There are 9 hidden switches. A switch that is on adds its own fixed numbers to the row, and there is some noise. The rows also spread widely along 15 directions, which tell nothing about the answers.
Known rows, each followed by its switches (1 for on, 0 for off):
[-1.33  0.61 -1.04 -0.79 -1.69 -0.14 -1.74  1.74  2.71 -2.15 -1.48  1.03
 -0.46 -1.86  0.88  1.06 -1.07 -2.05 -2.34 -0.64  2.27 -0.37 -0.13  1.01
  0.74 -0.14  0.70  3.33 -0.14 -2.19  0.11  1.25  0.15 -1.61 -1.71  0.74] : 1 0 0 1 1 0 1 0 0
[ 0.21  1.42 -0.79 -0.83 -1.79  3.01 -1.15  3.03 -0.16  0.55  1.28 -1.04
  0.47 -1.83 -3.05  2.94  0.20 -1.56 -1.56  1.20  1.80  1.24  0.18  2.24
 -1.35  1.35  1.52  3.44 -3.64  1.01 -0.57  1.17  2.60  1.64 -0.53  0.79] : 1 1 1 0 1 0 1 0 0
[-0.18  1.43  0.83 -1.32  0.50 -0.82 -1.16 -1.09  0.88 -2.74  0.24 -0.15
  0.21 -3.93  1.42 -1.48 -3.27 -0.55 -1.34 -0.35  2.10 -1.23 -0.05 -1.03
 -0.21  0.90 -1.49  3.61  1.34 -2.33 -0.19  1.55  0.49  0.23  0.13  0.04] : 1 1 0 0 0 0 0 0 0
[ 1.39  2.29  1.24  1.11  0.33  1.68  0.69  0.96 -0.27 -0.69  2.78 -3.91
 -2.44  0.16  0.01  1.09  0.83 -0.78 -1.54  1.45  1.96  2.45 -0.13  0.31
  0.97  0.75 -0.13  1.53 -0.35 -0.25  0.69  2.84  1.40 -0.01  1.81 -0.99] : 0 0 0 0 0 0 1 0 0
[ 0.65 -0.18  0.25 -0.20  1.11  1.73  0.92 -0.88 -1.17  1.07  1.15 -2.20
 -0.49  2.38 -1.80  1.51  0.87  0.53 -0.96  1.29  0.03  0.72 -0.95  0.76
  0.72 -0.90  0.28 -0.38 -1.94  0.89  0.72 -0.74  0.08 -0.48  1.74  0.00] : 0 0 0 0 0 0 1 1 0
[-0.30  0.69 -1.61  4.43 -3.42 -0.56 -1.26 -0.51  1.66 -0.16  2.38 -1.87
  1.57 -1.40  2.80 -0.19 -1.20  1.36  0.04 -2.52 -0.82 -1.82  1.03 -0.35
 -1.04  1.88 -1.64  0.66 -0.91 -0.55 -2.96 -0.71  0.10  1.04 -1.19 -0.16] : 0 1 0 0 0 1 0 0 1
[ 0.60 -0.10 -0.98 -0.79 -0.02  2.64  0.72 -1.58 -0.68  1.14  1.22  0.43
  2.85 -2.34 -0.56  3.21 -1.00  0.56  0.89  0.80 -1.30 -0.99  2.00 -0.63
 -2.96  0.30 -1.73  0.28 -2.99  0.52 -2.29 -1.86  0.04  3.63  0.10 -0.09] : 0 0 1 1 0 0 1 0 1
[ 2.26  1.22 -1.20  2.06  0.92 -0.87 -0.87 -2.74  0.16 -0.60  2.05 -0.30
 -1.72  0.74 -0.11  1.07 -0.34 -0.25  0.25  2.03 -0.07  0.48  1.01 -1.15
  0.62 -2.80 -1.45  0.55  0.11 -0.98 -0.27  2.49  4.32 -0.37 -1.92  0.14] : 0 0 0 1 1 0 1 1 0
[-1.38 -1.02 -0.45  0.39 -0.38 -1.92 -2.59  1.22  0.88  1.60  1.77  1.32
 -1.48 -0.39  0.18 -1.46  0.81  1.38  0.74 -0.76  1.37  1.32  0.16 -1.11
 -0.18 -0.47  2.41 -0.45  0.00  1.45  1.46 -0.61  0.29 -2.33 -0.32  1.27] : 1 0 1 0 1 0 1 0 1
[ 0.03 -2.78  0.53 -1.62  0.34  2.23 -0.43 -1.88 -0.39  3.17 -2.48  2.79
  0.60  1.87 -2.56 -0.41 -0.93  1.22 -1.80  3.15 -2.18 -0.67 -0.02  0.15
  0.65 -2.56  0.14  0.87 -5.25  1.16  1.49 -2.03 -1.82 -1.27  2.18  1.27] : 0 0 0 1 1 0 0 0 0
[ 1.19  0.35 -1.52  1.63  0.67 -0.10 -0.52  0.53  0.56 -2.24 -0.37 -1.57
 -1.03 -0.54  1.01  2.12  0.51 -1.07 -1.34 -0.52  1.03  0.99 -0.24  1.95
 -1.06 -0.34  0.06  1.30  0.44 -1.25  0.10  1.54  2.25 -0.78 -0.40 -0.36] : 1 0 0 1 1 0 1 0 0
[ 0.47 -0.85 -1.09  1.09  0.00 -1.05 -1.59 -1.40  1.65  1.10  0.73  2.53
  0.32 -1.89 -0.59 -1.09 -2.97  1.49  1.17  2.03  0.41 -1.42  3.23 -2.89
 -1.87 -1.47 -1.38  2.39 -3.57  0.33 -1.41  0.73  3.03  1.40 -2.27  1.21] : 0 0 0 1 1 0 1 0 1
[-0.85 -1.32 -1.36 -0.62 -0.36  0.04  0.31  0.43  1.22 -1.60 -2.23  1.31
  1.42 -0.47  1.44  2.26 -2.11 -0.52 -1.39 -0.96  0.68 -0.78  0.36  0.39
 -1.01 -1.82 -0.20  1.30 -1.30 -1.68 -0.19 -2.18 -1.20 -1.26 -0.06 -1.27] : 0 0 1 0 1 0 0 1 0
[-2.15 -2.75 -0.22  0.33  0.01 -0.52 -1.73  1.31  3.36 -0.26  1.14  1.86
 -3.25 -0.22  1.07  1.12 -0.25  0.79 -1.09  0.44 -0.78  0.64  0.08 -0.79
  1.70 -0.79  1.84  1.76 -1.70  0.07  1.53  0.99  0.34 -2.59 -0.14  1.64] : 1 1 1 1 1 0 1 0 0
[-1.51 -2.36 -1.61  0.14  2.00 -0.43 -0.20 -0.55  2.55 -1.03 -0.60  0.78
  0.20 -0.20  0.20  0.73 -1.31  2.39  1.20 -0.57  0.93 -1.24  0.97 -1.45
 -3.53 -2.36 -0.50  1.86 -4.51 -0.81 -0.92 -0.55  1.56  1.06 -2.20 -1.42] : 0 0 1 0 1 0 1 1 0
[ 0.52 -0.05 -0.07  4.76 -2.32 -1.81 -2.44  1.14  1.26  0.38  1.67 -1.52
 -1.56 -0.99  3.17 -1.26 -1.00  1.01 -0.25 -1.73 -0.25 -0.09  0.73 -0.16
 -0.05  1.67 -0.70  0.87  1.05 -0.66  0.02  0.41  0.76 -0.26  0.71  0.97] : 1 0 0 1 0 1 0 0 0
[ 0.70 -0.16 -1.49  1.19  0.68 -0.32 -0.13 -1.86 -0.44 -2.07  1.47  0.95
 -1.08  0.72 -2.39 -0.79  2.21  0.57 -2.01  1.27  0.52  1.28 -0.74  1.52
  1.45 -1.28  1.23 -0.24 -0.20  1.28  0.91  0.88  0.14 -3.87  1.13  0.50] : 0 0 0 1 1 0 1 0 1
[ 0.46 -0.36 -0.68  3.77 -1.70 -2.37 -1.49  2.60  1.20  0.19  2.42 -2.77
 -1.95 -0.21  0.25  0.02 -2.71 -0.40 -1.81  0.63  1.26 -1.04 -0.45  0.08
  2.90  2.18  0.47  2.92  0.63  0.13  0.83 -0.28  2.13 -2.77  1.71  2.29] : 0 0 1 0 1 0 1 1 0
[-1.47 -1.44  0.54 -2.44  0.74  0.22 -3.46 -1.88 -0.19  0.80 -1.86  1.33
 -0.21 -0.48  0.69 -1.27  1.34 -0.07 -0.67 -0.45 -2.26  0.34 -2.19  0.68
  0.21 -0.66  1.79  0.43  0.03  0.70  1.63  0.08 -0.68 -1.85  0.13  0.91] : 1 1 0 0 1 0 0 0 0
[-1.96 -0.69  0.47 -1.08 -0.26  1.08 -1.21  2.30  2.20 -1.21 -0.31  1.25
 -1.28 -1.56  0.24  2.23  0.10  0.22 -0.38 -0.85  0.64 -0.47 -0.92  0.90
  0.46  0.35  1.45  1.50 -0.55 -1.67  0.61  0.77  0.04  0.33 -0.58  0.60] : 0 0 1 0 0 0 0 0 0
[-1.75 -1.62  1.18 -0.26  0.19  0.79 -2.37  2.84  2.56  1.45  0.48 -0.81
 -1.69 -0.29  0.28  0.06 -1.59  0.84 -0.26 -0.08  0.90  0.20 -0.48 -0.76
 -0.37  0.67  1.82  3.69 -3.79  0.05  0.87  0.83  1.44  0.90  0.49  1.08] : 0 1 0 0 1 1 1 1 0
[-1.70 -1.65 -1.22  1.91 -0.13 -1.90  0.77  1.60  2.15 -2.45 -1.29 -0.87
  0.90  1.13  2.77 -1.09 -2.99  2.31 -1.61 -3.69  4.30 -1.45 -0.44 -0.33
 -2.11 -1.21 -0.31  1.36 -2.05 -3.16 -0.49 -2.99 -2.22 -1.78  0.67 -2.25] : 0 1 0 0 0 1 0 1 0
[-0.49 -1.11 -1.00  0.63  2.40 -1.80 -1.09 -0.82 -0.96 -1.65  1.43 -1.31
  0.14 -1.13  0.86 -0.51  0.90  1.79  1.06 -2.66 -0.19 -0.56 -1.54  0.46
 -2.29  0.91  0.08 -0.81  2.10  0.97  0.43 -1.29  0.22 -0.42  1.19  0.03] : 1 0 1 1 0 0 0 1 0
[-0.66  0.05  0.55 -0.85 -0.04  0.30 -0.98  1.10 -0.43 -0.17  0.57 -0.07
 -1.77 -0.59 -0.57 -0.33  1.31 -0.82 -0.84  0.76  0.98  1.98 -0.22  0.28
  0.52 -0.30  1.61  1.31 -0.76  1.89  1.29  1.57  0.57 -2.02  0.38 -0.02] : 1 0 1 0 0 0 0 0 0
[-0.37 -2.28 -0.71  1.64  0.41 -1.57 -2.87 -0.12  1.02  1.17 -0.38  2.36
  0.07  0.96  0.78 -0.87 -0.40  3.91 -0.03 -2.13 -0.22 -1.27 -1.51  0.66
 -0.95 -0.67  1.03 -2.13  0.39 -1.99  1.70 -3.01 -1.01 -0.96  0.97  1.50] : 0 1 0 1 1 0 0 0 0
[-0.66  0.24 -0.60 -0.87  0.55  1.45 -0.28  0.06 -0.15 -0.27 -0.53 -0.97
  1.72 -0.92 -0.64  3.31  0.31  0.59  0.63 -2.10  0.06 -2.10 -1.56  1.77
 -1.56  0.71 -0.57 -0.46  0.29 -1.37 -0.99 -1.34  0.40  2.05 -0.61  0.71] : 1 0 0 0 0 0 0 0 0
[-1.61  1.84 -1.10 -1.67 -0.09  1.10 -0.32 -0.46 -0.55  0.29  1.22 -1.62
  2.10  1.90 -3.76  1.92  0.56  0.10  0.18 -1.84  3.02 -2.48 -2.81  0.58
  0.53 -1.50 -0.09 -0.23 -1.13 -1.52 -1.64 -1.85  1.17 -0.27 -2.17  0.88] : 0 1 0 0 1 1 0 1 0
[ 0.95 -0.08  0.83 -0.57  1.09 -0.19 -2.10 -2.53 -0.79  0.90  0.75  0.33
 -0.28 -1.08  1.57 -0.46 -1.10  1.48  0.19  0.09 -1.49  0.21 -0.62 -0.42
 -1.00 -1.12 -0.77 -0.04  1.15 -1.70  1.40 -0.68  0.53  0.81  1.11 -0.26] : 1 1 1 0 0 0 0 1 0

New rows, each followed by its switches (1 for on, 0 for off):
[-0.70 -3.35 -1.75  1.97  0.94 -0.90  0.33  0.42  1.06 -1.65 -1.39  0.08
 -0.01  1.29 -0.62 -1.28 -1.15  1.77 -2.39  0.02  1.05 -0.73 -0.35  0.84
 -1.00 -0.82  0.75  2.01 -3.99  1.02  0.41 -1.31 -0.84 -3.65  1.72 -0.04] : 0 1 0 1 1 0 0 0 0
[ 1.14  1.14 -2.21  4.31 -4.05 -0.96 -2.24 -1.06  2.00 -1.13  1.73  0.55
 -0.42 -0.03  1.96  0.56 -0.74  0.00 -2.31 -0.16 -0.75 -0.36  0.74  0.86
  2.06 -0.17 -0.61  0.69  0.61 -2.34 -0.49  0.50  0.63 -1.82 -1.57  0.94] : 0 1 0 1 1 0 1 0 0
[-0.77  0.01  0.18 -0.82  0.27  0.30 -0.15 -0.98  0.08  0.13  0.32 -1.75
  0.28 -1.32  0.74  0.61 -1.35 -0.25 -0.26 -0.31 -0.02 -1.44 -0.52 -0.92
  0.01  0.26 -1.39  1.56 -0.38 -0.41 -0.45 -0.82 -0.20 -0.18  0.20  0.18] : 1 0 1 0 0 0 0 0 0
[ 2.04  0.78  0.98  0.87  1.23  2.30 -0.90 -0.86 -0.48  0.75  1.48 -0.58
 -1.95  1.01 -1.33 -1.13  2.28  1.41 -0.40  2.04  0.78  4.35  0.66  0.77
 -2.08 -2.15  1.41  0.81 -3.46  1.26  1.67  2.28  1.63  0.93  2.01 -2.40] : 0 0 0 0 1 1 1 1 1
[-4.80 -3.26  0.85 -3.17  2.03 -0.48 -2.33 -0.02  2.21 -1.02 -1.00  0.89
 -0.96 -0.58  1.44 -2.86  1.06  2.38 -0.33 -2.96  0.69  0.14 -2.56 -0.55
 -1.64 -0.62  2.84  2.15 -2.61  0.29  1.85 -1.18 -3.02 -1.62  0.76 -0.88] : 1 1 1 0 0 1 1 1 0
[-0.82 -0.71 -3.95  2.43 -2.54 -1.00 -0.61 -0.50  0.36 -1.34  0.10 -1.15
  0.98  1.06  0.08  2.00  1.52 -2.15 -1.33 -0.99 -0.71 -0.77  0.07  1.30
  0.81 -0.33  0.36  0.55 -1.03  2.04 -2.20  0.08  1.10 -3.52 -3.07  1.00] : 1 0 0 1 1 0 1 0 0
[-0.54 -0.17 -0.48 -0.41  0.95 -0.06 -0.53 -1.14 -0.86 -0.91  1.67 -0.69
  1.38 -1.88 -1.88  0.14 -0.28  1.01 -0.06 -0.50 -0.19 -2.07 -1.38  0.28
  0.04  1.88 -0.44  0.66  0.37  1.21 -0.43 -1.19 -0.20 -0.17  1.25  1.17] : 0 0 1 0 1 0 0 0 0
[-1.41 -1.07 -0.46 -0.93  0.00 -0.27 -3.43  0.65  1.93  0.91 -1.72  2.88
 -0.38 -0.99  0.15  0.26 -0.16  0.74  1.55 -0.61 -0.14 -0.39  0.37 -0.24
 -1.67 -1.70  1.06  0.96 -1.57 -0.52  0.03  1.09  2.32  1.09 -3.25  0.93] : 1 0 0 0 1 0 0 0 0
[-0.65 -2.02 -1.17  2.38 -1.37 -0.98 -3.71  1.35  1.57  1.45  0.65  2.31
 -1.28 -0.15 -0.66 -0.79 -0.04  2.64 -0.25 -0.65 -0.71 -0.41 -0.58  1.20
 -0.77 -0.03  1.71  0.88 -1.98  0.40  1.39 -0.51  1.25 -1.02 -0.18  2.22] : 1 1 1 1 1 0 0 0 0
[ 1.08 -0.64 -0.28  0.24  2.24 -0.95 -0.35 -2.33  0.30 -0.37  0.69  0.94
 -1.21  1.35 -0.37  0.30 -1.55  2.61 -0.25  0.98  1.47 -0.36 -0.52 -0.68
 -0.39 -3.60 -0.64 -0.17 -0.91 -2.86  1.31 -1.04  1.50 -0.47  0.06 -0.69] : 0 1 1 0 0 0 1 1 0
[-1.90 -0.64  0.50 -1.26  0.84 -0.27  0.28  1.22  4.05 -3.22 -0.07  0.36
 -2.34 -1.46  2.40 -0.05 -1.88  0.31 -1.69 -0.44  3.07  1.30  0.85 -1.60
 -0.68 -1.64  0.23  3.78 -1.53 -2.56  1.46  1.35 -0.86 -1.28  0.31 -2.18] : 1 0 1 0 1 0 1 1 0
[-0.62 -1.80 -0.46 -0.16  0.46 -0.77 -1.03  0.25 -0.15  1.05 -0.72 -0.40
  1.67 -0.95  2.81 -0.66 -1.42  1.30 -0.56 -2.02  0.55  0.09  0.16 -1.13
 -2.65  0.91  0.31 -0.23 -0.71 -0.30  0.52 -3.15 -2.27 -0.37  1.74 -0.29] : 0 1 0 1 1 0 1 0 0
[-0.89 -0.93 -1.63  0.75  1.56  0.33  1.23 -2.18 -0.92 -0.30  1.93 -2.81
  0.77  1.48 -2.21 -0.02  1.68  1.89 -0.12 -1.13  0.11 -1.19 -1.93  0.59
 -0.80 -0.41 -0.38 -0.78 -1.74  2.08 -1.20 -1.45 -0.06 -1.96  0.49  0.08] : 1 1 0 0 0 0 0 0 1
[-0.70 -0.52 -1.49  0.56  0.74 -0.73  0.88 -1.58 -0.35 -2.14 -0.28 -0.88
  1.57  0.69  0.83  0.75  0.15  0.86 -0.54 -1.97  1.77 -0.86 -0.47  0.19
 -1.10 -1.06 -0.67 -0.87 -0.61 -0.70 -1.51 -1.93 -1.22 -1.09 -0.34 -1.66] : 0 0 0 0 0 1 1 0 0
[ 1.08 -1.68  0.61  0.12  1.70 -1.65 -2.85 -0.47 -0.28  1.04 -1.70  1.47
 -0.53 -0.63  1.13 -2.84 -2.43  1.01 -0.66  1.03  1.12  1.09  0.39 -1.04
 -2.12 -1.77  1.14  2.42 -2.29 -0.12  1.64 -0.31  1.36 -0.49  1.25 -0.13] : 0 1 0 1 1 1 1 1 0
[ 0.31 -0.33 -1.43  1.03 -0.22 -0.62  0.61 -1.46 -1.27 -2.61  0.72 -0.31
  1.86  0.29  0.56 -0.29 -0.49  1.02 -2.63 -1.85  0.55 -0.71 -1.34  1.70
  0.27  0.63 -0.34 -0.89  1.74 -0.71  0.39 -3.01 -2.99 -2.42  2.90 -0.36] : 0 1 0 1 0 0 0 1 0
[-0.41 -0.48  1.29 -0.93 -0.14  1.83 -0.48  0.78 -0.15 -0.68  2.34 -0.63
 -0.49 -1.77  0.89 -0.04  0.54 -0.41 -2.34  0.01 -1.22  2.70 -0.06  0.62
  0.66  2.61  1.60  1.31  0.60  2.15  1.95  0.53 -2.26 -1.07  4.62  0.42] : 1 1 0 1 1 0 0 1 0
[-1.66 -1.96  1.73  0.57 -0.21 -0.70 -3.62  1.32  1.90  1.58  0.55 -1.83
 -2.05 -1.95  3.12 -1.64 -1.32  1.01 -0.79 -1.29 -1.12  0.33 -1.40 -0.95
  0.33  2.43  1.44  2.67 -0.47 -0.01  2.09 -0.61 -0.77 -0.65  2.56  1.31] : 1 1 1 0 1 1 1 0 0
[-1.28 -3.66 -0.62 -0.68  3.85 -2.19  0.37  1.91  2.32  0.42 -2.25  1.17
 -2.18  2.07 -2.43 -1.49 -3.55  2.65  0.27  1.36  4.93 -1.22  0.00 -2.11
 -2.34 -4.55  0.42  3.58 -5.82 -0.35  1.27 -0.84  2.90 -2.43 -0.55 -0.24] : 1 0 1 0 1 0 0 1 0
[-0.43 -0.63  0.94  0.81 -0.28 -0.45 -2.62  0.91  0.77  1.52  0.84 -0.86
 -1.26 -0.75  3.07  0.16 -0.54  0.85  0.38 -1.13  0.02  0.78 -0.46 -0.90
 -0.82  0.34  0.85  0.55 -0.58 -1.20  0.78 -0.45  0.27  0.64  0.23 -0.09] : 0 1 1 0 0 1 1 0 0
[-1.62 -2.46 -1.43 -0.87  0.37 -1.54 -2.53 -1.12  1.79 -0.86 -3.41  0.51
 -0.09 -1.91  1.46  1.13 -2.22 -2.37 -0.44  0.88 -2.24 -2.82 -0.56 -0.60
  0.73 -0.74 -0.09  4.26 -1.87  0.06 -0.93  0.56  2.36 -1.96 -2.97  1.36] : 0 0 1 0 1 0 1 0 0
[-0.86 -0.66  0.39 -1.23  0.40  0.40 -0.53 -1.47 -1.06  0.77 -0.93 -1.24
  1.37  0.68 -0.24 -2.87 -0.20  1.00 -1.19 -1.24  1.08  0.32 -1.31 -0.24
 -1.51 -0.87  0.39  1.08 -2.30  1.06  0.87 -2.37 -2.61 -1.26  2.59 -1.36] : 1 0 0 0 1 1 0 1 0
[-0.93 -1.19 -0.99  2.33  0.11 -0.43 -1.00  1.56  0.68 -0.92  0.76 -1.73
 -0.90  0.52 -1.12 -0.75  0.59  1.01 -0.45 -0.61  0.53 -0.86 -1.01  1.29
 -0.43  1.11  0.89  2.00 -2.15  1.81 -0.13  0.96  1.51 -1.07  0.19  1.20] : 0 0 0 1 0 0 0 1 0
[-1.72 -0.85 -0.91  0.02 -0.65  1.02 -0.12  1.05  0.42  0.57 -0.43 -1.92
  0.53  1.36  0.03  2.77  1.23 -0.73 -0.44 -1.37 -0.63 -0.81 -1.47  0.86
  0.88  0.23  0.55 -0.45 -1.07  0.60 -0.75 -1.07 -0.59 -1.55 -0.50  0.60] : 0 0 0 0 1 0 0 0 0
[ 2.59  2.20 -0.08  2.24 -0.04 -1.59 -2.63 -4.74 -0.74 -1.26  1.48 -1.66
 -0.10 -2.32  2.25 -3.15 -1.20  0.68 -0.72  0.71 -0.99  0.13  0.00 -0.85
 -0.85  0.35 -2.16  1.48  1.29 -1.53  0.05  1.90  1.64  0.38  0.13 -1.00] : 0 1 0 0 1 0 1 0 0
[ 0.32  2.10  0.56 -1.23  1.78  1.47  1.27 -1.59 -0.36  1.83  2.80 -3.48
  0.24 -0.79 -0.71 -0.08 -1.15  1.87  0.17  0.02  3.18  0.00 -0.02 -2.33
 -2.90 -0.93 -2.27  0.98 -2.42 -2.09 -0.19 -1.05  0.06  2.04  0.91 -1.29] : 1 1 1 1 0 0 1 0 1
[-1.22 -0.27  0.34 -4.15  1.72  0.70 -0.20  2.83 -0.87  0.63 -1.79  0.65
 -0.40  0.92 -1.97  2.53  0.59 -1.78 -0.45 -0.34  3.73  1.05 -1.82  0.74
  0.28 -1.98  2.51 -0.27  0.42 -0.15  1.40 -1.00  0.47 -2.24 -0.10  0.78] : 1 0 0 0 1 0 0 0 0
[-0.62 -0.63 -0.13  0.88 -1.52 -1.86 -4.30  2.83  0.01  1.61  0.62  0.19
 -1.69 -2.33  1.20 -1.81 -0.74 -1.45 -0.21 -0.02  0.16  1.21 -0.32  0.10
 -0.14  1.41  2.77  3.00  0.35  2.23  1.47  0.89  2.64 -2.18 -0.16  2.60] : 1 1 1 1 0 0 0 1 1
[-1.02 -2.22  0.12  0.58  1.98 -0.52  0.69  1.64  0.92 -0.92  2.01 -1.60
 -0.50 -1.59  2.60  1.20 -0.91  0.65  1.20 -1.12 -0.06  0.79  1.38 -1.72
 -1.60  2.08  0.63  0.61 -0.12  2.31 -0.45 -0.27  0.30  0.44  1.70 -0.15] : 0 0 0 0 0 0 1 1 1
[-0.17 -0.11  0.68  1.03 -1.59  0.06 -1.64 -0.60  0.70  2.18  0.90 -0.63
 -0.55 -0.14  0.51 -0.96 -1.56  0.90 -0.35  0.46 -0.75 -1.14  0.09 -1.13
  1.00  0.40 -1.03  1.04 -0.94 -0.04  0.20 -0.23 -0.09 -0.19  0.43  1.38] : 1 0 0 0 0 0 0 0 0
[-0.25 -2.26 -1.22  1.20  1.21 -0.52 -0.57  1.02  1.41 -1.46  0.81  1.52
 -1.10 -1.70 -0.39  1.27  0.28  0.78  0.00  0.10  0.61  1.14  1.05  0.46
 -1.77 -0.40  1.30  1.54 -1.97  1.77 -0.15  0.40  1.61 -0.61  0.54  0.46] : 1 0 1 1 1 1 1 0 1
